Each cloud of rows lies close to a flat space through zero, with a little noise off it, and is much wider in some directions of that space than in others. After each cloud: how many dimensions does that space have?

[[  3  19   4 -10 -23   6  37   7  10  16 -28  -3  -5 -40 -23 -14  19   5
  -22 -35]
 [-44 -30  23 -58 -26  12 -16  14  -6  -6 -46   5  32 -66  -9  16  16  33
   39 -56]
 [  7  33 -26  58  15  17  35 -34   5 -32  47  43  26  94  43 -13  -5  15
   -3  36]
 [ 14  54 -24  29  -4 -10  61  17  -3 -16  -5   0 -43  20  26 -57  -1 -36
  -38   9]
 [-22   7   3  -8  16 -26 -34   2  29  -8  17 -14 -26  11  13   6  -7 -29
   -1  16]
 [ 23 -13  -5  41  22  -7  -6  -9  53   5  30   4  -1  23  18  56  12   7
   68   2]
 [ 40 -33  -2  26  21  -3 -14   0  18  11 -16 -10 -25  -8  16  54  -6 -14
   82   6]
 [-15  15  31  33  16  23  -4 -24  28 -28  16  38  42  51  57  21  11  50
   33   2]
 [-47   0 -12 -37 -11  -7   3   7   1 -25 -30  13 -13 -15  13 -20  -3 -24
   15 -21]
 [ 12 -15 -19  22  14  18  16  -1 -47 -27  -7  -5  -9  26 -20 -45 -24 -22
  -42  22]
 [ 18 -11  -1  17  18   3 -36   4 -23   2  48 -10  27  39   3  15  -7  22
   -8  42]
 [-13 -20 -23  11  -6  28  16 -60 -21   2  17  56  51  53 -34   1 -16  20
  -27  14]
 [ 18 -21 -26  -2 -17  26  16 -17 -66  19   0  13  35   8 -56 -21 -12  13
  -48  11]
 [-37 -10  13 -38  -8 -22 -30  -3  41   3 -17  10   4 -33  24  45   9   5
   65 -32]
 [-49 -10  30 -56 -13  -7 -25  -7  25  12 -23  -5   9 -49 -38   9   8  10
  -21 -37]
 [ -4  14  -2  -5  -8  -5   0  -7  -3  14  33  11  25  16  -2   7   5  23
  -17   9]
 [ 36  37 -23  46  -4   7  61 -47 -28  19   2  30 -20  63 -12 -39 -29 -38
  -65  47]
 [-16  10  11 -39 -39  -4  19   4  25  34 -36  21  15 -58   6  34  25  25
   41 -52]
 [ 29 -15   2  29   0  19 -10 -32  -1  31  61  34  77  49  -8  60  12  74
   22  19]
 [  1 -14  15 -27  -4  -6 -23   6 -20  11 -39  -5 -16 -27  16  12 -18 -22
   35   4]
 [-36  10  27 -17   5 -14 -21   2  56  -5  16 -10  10 -23   0  18  25  20
   -2 -30]
 [-10   1   6  28  37 -30 -29   7  72 -21  38 -28 -36  15  15  13   6 -23
   13  14]
 [-73  22 -11 -36 -10 -22 -21 -22  52 -20  44  45  33  30  36  16  13  17
   17  -9]
 [  7   3   7  -5  -4 -14 -12  24  23   8 -10  -8 -23 -24  33  30   9  -8
   53 -10]]

9

[[ 16   3 -11 -20  -5  -8 -11  11  12   5   8   6  -9  20   4 -27  13 -11
    8   7]
 [ 16   4  37 -32   9  37 -20  15  57 -38   8   8  15  17   2 -38  28   5
   13 -13]
 [  9   4   5 -15  -2   1  -6   8  14  -3   4   6  -3   7   6 -11   7  -2
    5  -2]
 [  8   4  75 -16  26  69 -14  -3  72 -77   0  -2  39   8  -5 -37  26  20
   16 -30]
 [ -9 -23  40  -9   8  31   2  -7  19 -29  -8   9   6   3 -15  -6  11   9
    0 -15]
 [-27 -33   1  19   5  -6  18 -27 -41  -3  -3  -6  -4   7 -23   1 -11  -6
   -8  -3]
 [ -9  -9 -10   4  -1 -12   3  -5 -17   7   0  -3  -6   7  -8  -1  -4  -4
   -2   2]
 [ 13  20 -29  -3 -11 -21  -8   8  -4  27   7  -1 -12  -2  16   3  -3 -11
    0  12]
 [ -6   9  -3  29  15  -5   4 -20 -21 -12   5 -20  17  -6 -10   2 -17  -1
   -2   0]
 [ 14  12   5 -11  -4   8  -6  13  21  -2  -1   2   3 -10   8   4   7   2
    1  -1]
 [-11   6 -39  40   7 -41  11 -27 -56  15  10 -25   7   1 -13   8 -32 -14
   -9  11]
 [  3  -6  14 -13  -7  14  -1  14  21   0 -11  13  -5  -6   6  13  10   8
    0  -8]
 [-16 -31  27   6   5  15   8 -17 -11 -20  -6  -1   4   8 -20  -4   2   2
    0 -10]
 [  6  -1  49 -11  18  46  -8   0  48 -46  -7   4  25   4  -4 -17  19  15
   10 -17]
 [ 10  26 -42  12  -7 -34  -3  -2 -24  33  13 -10  -8  -6  12   4 -18 -11
   -3  17]
 [ 13  20 -18 -11  -8 -14 -13  15  11  20   6  -1  -8   1  13  -3   5  -7
    2   8]
 [ -3   6 -32  10 -16 -28   7   2 -27  41  -4   0 -18 -27  10  36 -14  -2
   -9  12]
 [ -4 -17  96 -28  25  88 -10  13  92 -72 -24  16  28  -8  -2  -3  32  35
   13 -37]
 [  2 -19  -3 -27 -21   0   0  24   8  29 -14  24 -30 -10   9  21  13   1
   -7   5]
 [ 34  41  -4 -36  -8  10 -22  34  57   5   8   9   0   2  28 -20  18   1
   14   3]
 [ -8   0  -6  30  16 -12   4 -34 -33 -21  15 -26  21  12 -17 -15 -21 -11
   -1   1]
 [ 15  10  -6 -26 -16   4  -7  32  28  25  -9  21 -14 -11  21  14  12   6
    3   5]
 [ 17  18   4 -12   1   6 -11   7  24 -14   8  -2  12  13   5 -30  10   1
   12  -2]
 [-20 -21  -2  24   8  -9  11 -32 -36  -9   3 -14   6  11 -19  -4 -13  -8
   -6   1]]

4

[[ 10 -14 -10  11 -12  -6   3   7 -42  44 -29 -20 -39 -13  59   4   2 -13
  -10 -10]
 [ -1   2   1   4   1 -11  -3 -18  20  10  45 -22  17  46 -26  31  11  20
    6  11]
 [-47  20  23  70  64 -13 -21  -6  42  46 -14 -13  -3  24 -24  -3  15 -18
   13  24]
 [ 14 -43 -11 -40  -2 -25  28   3   3 -48   6   9  28 -32  22 -21 -24   4
  -30  -1]
 [ 20 -21  -3  12 -13 -14   0  35   8  15  -1  19   6  12  15  11  14 -29
   -6  -8]
 [ 29  15  -8   4   1 -16   1  32  22  32  -2  24 -30 -47 -22  -3  -3 -31
   24 -10]
 [-25  30 -27  38  -1  43 -52  17   1  -2   8  13 -30   7 -50  25 -11   6
   46  14]
 [ 54  -9 -21 -56 -42 -34  12  -3 -23 -19  -1   5 -10 -52  55 -15  10 -14
  -26 -23]
 [-21 -22   8  18  34 -12  22 -24   7 -19  33 -18   2  10 -34   7 -17 -22
   38 -19]
 [ 11  12  31 -18   4  -5  18 -45 -30  -4 -19   5   5 -31  37 -29   8 -30
    1 -38]
 [ 40 -44   2 -57 -52  14 -15  36 -32  27  24  38  54 -38 -43  57 -65  34
   42  23]
 [-14  17  -8 -17  -7  15   9 -28   4 -53  15 -23  -4  25  -6  -9   8  31
  -19   5]
 [ 38 -58 -82 -44 -29   3  24   1 -31 -57  56  -4  -2   2  27   2 -14  23
  -20 -37]
 [-15   2 -19 -10  27  15 -11 -13  -6 -33 -11  28  -2 -70 -13 -35 -38  -1
   21  -8]
 [-16 -31   0  31  25  12   4  28  19  32  15   6  23  51 -24  19  -2  14
    0  10]
 [-31  49  48  38  34 -29  -6 -12  54  23 -25 -14 -12   1 -28 -10  21 -28
    8  26]
 [ 25  53  75  20 -33  -5  -1 -31  -5  78  18 -23   0  81 -25  54  58 -33
   42 -21]
 [  3  35   5  -3 -24  19  15  -7 -21  -6 -18 -24 -55  10   8  -5  19  -6
    7 -18]
 [ 18  -3  13  11  -5  -5   9  32  -3  37 -16  14 -11  -5  11   2  10 -28
    6 -11]
 [ 58  -2  23 -64 -54 -21  12 -18 -35  81  22 -17  17  -9  13  49  -5  38
    6   7]
 [ 49 -19 -10 -23 -31 -25 -21  15  -6  27  24  25  29 -18   2  33  -8 -10
   15  -3]
 [  0 -34 -42  -1 -44  13   7  16 -52 -44   4 -46 -50  18  32  26  -9  -5
    3 -16]
 [-18 -12 -40  31  25  11 -12  20   8 -37  -4  21 -21 -21  -5 -20 -11 -25
   11 -18]
 [-12   1 -15  -4   6  -4  33 -26 -24 -62 -14 -32 -40   4  48 -40  19 -24
  -26 -41]]

11

[[-33 -12  -5  -8 -11  -2   4 -17   2  -9  -1  15 -16  -4  -2  -1   3 -14
  -13   3]
 [ 21   5   3   3   7   7   3   5   2   1  14 -18   4   0   7   3  -3  13
    3  -1]
 [ 28   6  10  15  -4  14   2  20  10  -5 -11 -10   6  19  17   4  -8  15
   13  -8]
 [ 17  30 -17   7   1 -26  -2 -10  11  65   6 -16  -4 -43 -39  15   7 -13
   11  -8]
 [ 71  42  -3  27   8 -10   2  14  22  62   7 -45   6 -25 -15  19  -3  16
   31 -19]
 [-17  -6   3  -2  -2   7 -12  16 -12 -16 -19  20   7  21   3 -11  -6   0
    0   4]
 [ 85  29  11  15  30   9   5  21   5  25  31 -59  23  -9  10   9  -5  35
   27  -7]
 [ 36  16  13  12   0  13 -15  43   3  -2 -30  -6  24  33  16  -6 -15  24
   24 -11]
 [  1   6  -3  -4   0 -10  -4  -2  -6  16   1  -5   4 -13 -12  -1   1  -6
    2   3]
 [  1   1  -4  -7   8  -4  -4  -3  -8   4   7  -2   1  -8  -9   0   3  -1
   -3   5]
 [-13  -8   0 -14  12   5  -7   5 -19 -16   7   8   9   7  -1  -8  -1   0
   -5  12]
 [ 14  18  -5  13  -3 -13  -1   2  12  33  -5  -9  -2 -16 -17   8   2  -4
   15 -11]
 [-40 -22  -2 -11  -8   0   5 -20  -6 -24   3  23 -15   4   3  -5   5 -14
  -22  10]
 [ -5   1  -1   2  -4   1  -5   1   3   2  -1   6   0  -3  -2   0   1   0
    0   0]
 [-44 -29   3 -20  -1   8  -2 -12 -22 -44   6  23  -4  17  14 -11   4  -6
  -23  16]
 [ 36   3   7   2  15   7  13  -1   5  -1  31 -33   4  -7  13   6   1  20
    4   2]
 [ 25   5  18  14  -3  13  -7  28   3 -11 -18  -7  13  28  18  -4 -10  17
   17 -10]
 [ 19   7   3   7   4   5   9  -3  10   7  11 -14  -3  -5   7   6   2   9
    6  -3]
 [-48 -22  -4 -20  -2  -2 -13  -7 -24 -28 -10  31   0  11  -3 -14   3 -14
  -20  13]
 [ 20   0  11   8   4  14  -1  21   0 -13  -7  -7  13  20  19  -6  -8  17
   10  -4]
 [-14  -4  -1   5 -14   2   2  -3   8  -1 -11  12  -8   5   2  -1   1  -7
   -4  -4]
 [-40 -35  13 -15  -6  19  -2   2 -16 -65 -13  32  -2  38  28 -18  -5   5
  -23  11]
 [  3  15  -6   5  -1 -12 -10   5   3  26 -16   1   4 -11 -16   1   2  -8
   10  -6]
 [ 33  16  -6   9   2  -7   9  -2  12  27  14 -21  -5 -22  -8  13   4   5
   10  -4]]

4

[[-33 -65   8 -51 -93 -57  -7  54  69  95  -3  -4  -6 -14  -2 -24 -23 -36
  -48 -26]
 [ 45   4 -28   6   5 -48 -13  48 -51 -66  30  14 -32 -42  -7   9 -78  18
   -5 -22]
 [-32 -34  38  32  42  63 -12 -31  36 -11  28  74  58  10  -4 -77  24  28
   -4 -37]
 [  6 -31 -33 -30  11  -4 -19 -44 -25 -36 -46  70 -15  49  20 -34 -61 -16
  -42 -72]
 [-34 -12 -38 -10   5 -24 -20   3  38  44  62  57  -8 -20   4  21 -13 -13
  -93 -26]
 [ 27  16  13  66  38  37   5  43 -45 -62 -49   3 -22  37  33  64   9  73
  -22  19]
 [ 12  45 -24 -22  -3 -16 -47 -49 -80   7  20 -17  30  56 -15 -16  23  52
   27  46]
 [-39  -3  29 -45  53 -31   2 -17  -6  54  39 -26  60   5  29  28  -9   1
   -7  19]
 [ 42  22 -34  -8  17 -17  12  25  -4  21 -14  29 -18  15  15 -35  14  69
    4 -20]
 [  4  -4  54  71  41  -6   8 -43  -3 -42 -35  -3  -6 -49 -91  32 -39  44
  -73 -11]
 [-77  62 -48  50  -1  28  23 -59  61   5  34  61  47 -54  27  36   1  15
   11  -5]
 [-24 -14 -16 -44 -32 -15  42 -14  14  11   3  14   8  35  47  21  12  -7
    9 -30]
 [ -1  27  24   5  55  22 -41  -9 -21 -32  17 -37  33  -4 -73  22  -3 -13
  -24  44]
 [-39 -11   9  24  20   8  31   9  20 -37 -19  70 -11 -23  61 -46 -57  54
   14 -23]
 [  6 -11 -25  -6 -26  90  -6  91   1 -12   6 -41 -47 -66  11  64  36 -11
   15  50]
 [ -5  -1  24   5  25   7  12 -31 -26  11 -21 -10 -45 -13  31  -8  79 -23
  -29  42]
 [-11 -47 -22  41 -40 -22   4 -38  14 -23 -28  -2 -87 -46  17  94 -22  35
  -27  22]
 [-53  -5 -18 -11 -89  24   9  -3  21  38 -89   4 -33 -86 -17 -11 -29  20
  -22  14]
 [-26  -2  -3 -31 -11 -21  35 -38  53   4 -69  12  50 -55 -60  29  47  13
  -21 -44]
 [-26 -14   3 -19  33 -49  14  -1  77 -40 -19  -1 -20 -25 -31  19 -17   6
   -6  16]
 [-19  53 -79  11  22 -19 -29  26  24  24  37  59  42 -22  71 -15 -11 -15
   26  -7]
 [ 65 -18  -6  -6  18   4  47 -20  36  26  40 -62 -69  -6 -19  54  -3 -32
   40  -4]
 [ 23 -18  25  -1  20 -45  73 -44   8 -56  19 -26 -17 -62 -30  84  81 -33
  -15 -30]
 [ 30 -71  15  22  31   2 -36 -61   0 -42 -28 -42 -24 -12   0  59  -8  -5
   33  19]]

17
